There are 3 ways to turn a row about zero (a turn may also mirror it). The second row of each pair is the first, turned, with some noise. The first 27 pairs use one turn. New pairs use 2 turns, one after the other, and a turn may come again.
In the rows, zero is written as 128.
Some pairs, each with its turns in order after it:
[111 156 122 148 137 127 109 112]
[136 110 141  95 134 119 139 139] => Q_193

[154 106 118 110 101 103 184 128]
[127 104 128 115 125 117  62  99] => Q_213

[124 121 148 133 172 133 124 169]
[ 85 127  98 136 122 155 148 132] => Q_213

[ 80  76 111 158 130  94 137  93]
[134 116  98  87  67 156 106 154] => Q_193

[105 114 142 187 138  90  88 132]
[143  89 147 123  99 169 183 131] => Q_213

[137 110 118 180 131 206 141 113]
[118 185 183 116 103 127 167 167] => Q_429

[133 146 121 106 117 140 108 154]
[115 116 146 136 124 128 121  90] => Q_429

[136 142 136 162  84 128 104 125]
[115 104 153 105 160 135  92 117] => Q_193

[ 88  86 104  84 146 108 122 101]
[135 145  94 113  66 151 158 106] => Q_193

[119  87 147 102 160 143 139 161]
[150 180 114 158 101 116 123 131] => Q_193

[172  78 177  94  81 136 129 123]
[124 167 126 170 148 194  89  95] => Q_193

[131 141 146 160  83  97  79  47]
[211  93 172 104 166 118 164 143] => Q_213

[165  54 117 161 178 122 110 123]
[105 131 158  97 130 220 117 145] => Q_213

[105 126  94 105 130 122  97 105]
[121 128 122  89 102 129 157 103] => Q_193

[148 104 134 140 123 173 187 180]
[109 161  99 183 148  92  89 154] => Q_193

[140  67 150 131  88 124 141 134]
[144  92 118 100 104 139  83 157] => Q_213

[118 120 129 124  78 153 131 128]
[136 106 177 141 132 137 137 146] => Q_429

[126 195  50 123 161 148 128 101]
[ 63 154 102 191  94 114 167 112] => Q_429

[167 107 173 109  92  88 142 110]
[153 103 116 105 175 183 118 141] => Q_429

[168 191 106 130  92 102 116 139]
[178 148 103 113 141 109 138  64] => Q_213

[110  91 113 136 136 142 157  85]
[123 120 180 147 133 130  95 154] => Q_213

[140 150  82 104  65 175  97 124]
[ 97 116 192 194 142 148 138 111] => Q_429

[163 121 140 163 178 152 148  91]
[129 192 106  99 114 148 160 145] => Q_429

[123 118 173 188 123 148 182 161]
[136 117 154  50 118 108 161 165] => Q_429

[160 140 105 167 139 130 119 129]
[ 93 119 160 122 142 113 131 157] => Q_193

[ 96 155 104 168 103 142 131 117]
[167 132 147 169 105 116 141 125] => Q_213

[121 146  89 155 102 140 117 122]
[ 97 132 154 158 141 100 145 141] => Q_429

New pairs, each followed by its turns in order:
[146 175  99  86  74 144 166 171]
[123 105 119  82  70 156 141 192] => Q_193 Q_193

[148 163  84 141 142 106 175  82]
[161 134 164  97 146 179 146 176] => Q_213 Q_193

[134 187  93 149  88  90 152 159]
[188 113 178 109 177 138 107 112] => Q_213 Q_213

[152 102 153 134  95 152 216 165]
[153 199  88 171 132 124 104  69] => Q_429 Q_193

[121 120 141 116 145 104 193 170]
[ 78  98 156 115 115 116  80 153] => Q_193 Q_193

[113 131 111 130 115 134  76 140]
[151 110 163 107 124 154 127 153] => Q_429 Q_193

[151 134 132 120 123 142 140  89]
[120 138 107 134 158  99 132 149] => Q_429 Q_193

[126 118 103 115 197 108 136 110]
[170 169 151 134  97 105 141  97] => Q_429 Q_213

[131 155 129 135 172 175 149 164]
[152 148 154 188 101 138 157 114] => Q_213 Q_213

[117 165 177 103 134 126 168 100]
[131 131 145 122  60 128 127 173] => Q_213 Q_193

[122 122 119  57 138 150 154 143]
[143 135 196 149 152 137 134 154] => Q_429 Q_429

[161  76 149 147 103  95 134 107]
[149 152 199 139 118 106 137 111] => Q_193 Q_429

[143 116 132  78  60 157 101  79]
[100 114  91 103 152 155  83  50] => Q_213 Q_429

[136 108 135  95 127 131 143 124]
[113 154 131 117 151 122 117 118] => Q_429 Q_193

[105 114 172 112 128  86 154 132]
[ 76 159 139 150 105 139 133 107] => Q_429 Q_193

[148 135 122 149 125 153 118 123]
[156 116 118 133 147 123 139 138] => Q_429 Q_193

[139 112 117 112  86 134 106 102]
[123 119 117 117 144 158 113  87] => Q_213 Q_429

[136 168  99 155 117 149 105 125]
[ 97 138 121 114 146 148 176 123] => Q_213 Q_429

[134 114 115 124 129 190 240 139]
[127 121 196  30 113 105  91 128] => Q_213 Q_193

[125 120 148 111 147 167 111 141]
[112 124 101 126 137 129 161 100] => Q_193 Q_429

[106 129 135 161 122 121 137 137]
[106 112 121 108 120 128 123 107] => Q_429 Q_213

[137 155 118 138  82 128 140 134]
[153 152 107 137 109 129 116 158] => Q_429 Q_193

[143 119 130 127 123 113 106 139]
[138 140 145 110 121 132 147 130] => Q_429 Q_193

[127 112 103 121 120 124  95 143]
[131 120 112 143 153 128 133  94] => Q_213 Q_193

[158 152 110 164 170  80 131 139]
[108 109  87 181  94 103 114 129] => Q_429 Q_429

[112 123 119 119 127 202 148 105]
[ 79 122  91 152  91 115 133 104] => Q_193 Q_429

[109 132 179 152  85 105 128 113]
[118 155 146 185 106 139 143 157] => Q_429 Q_193

[152 153 127 151 106  89  72 149]
[152 166  60 144 111 114 127 128] => Q_429 Q_429

[115  93 121 186 130 133 129 155]
[170 141 105 138 103 130 101 163] => Q_213 Q_213

[119 141 178 143 146 139 122 116]
[117 144 115 144 101 102 117 166] => Q_213 Q_193

[120 211 100 161 149 108 137 193]
[189 115 200 183 152 121  98 107] => Q_213 Q_213

[118 111 145 149 113 160  84 147]
[126 137 120 104 165 102 173 123] => Q_193 Q_213

[138 106 100 177 105 115  92  76]
[105 140  90  84 109  80 151  92] => Q_429 Q_429

[114 135 118 158 161 107 160  70]
[114  82 125 148 152 173 141 170] => Q_213 Q_213

[129 129 139 120 161 131 128 120]
[106 114 123 125 144 127 138 116] => Q_429 Q_193

[ 71 121 130 128 115 156 143 130]
[ 87 112 140 132 110 129 164 105] => Q_193 Q_193

[123 112 116 106 124 110 140 146]
[138 140 149 142 136 119 104 129] => Q_429 Q_429

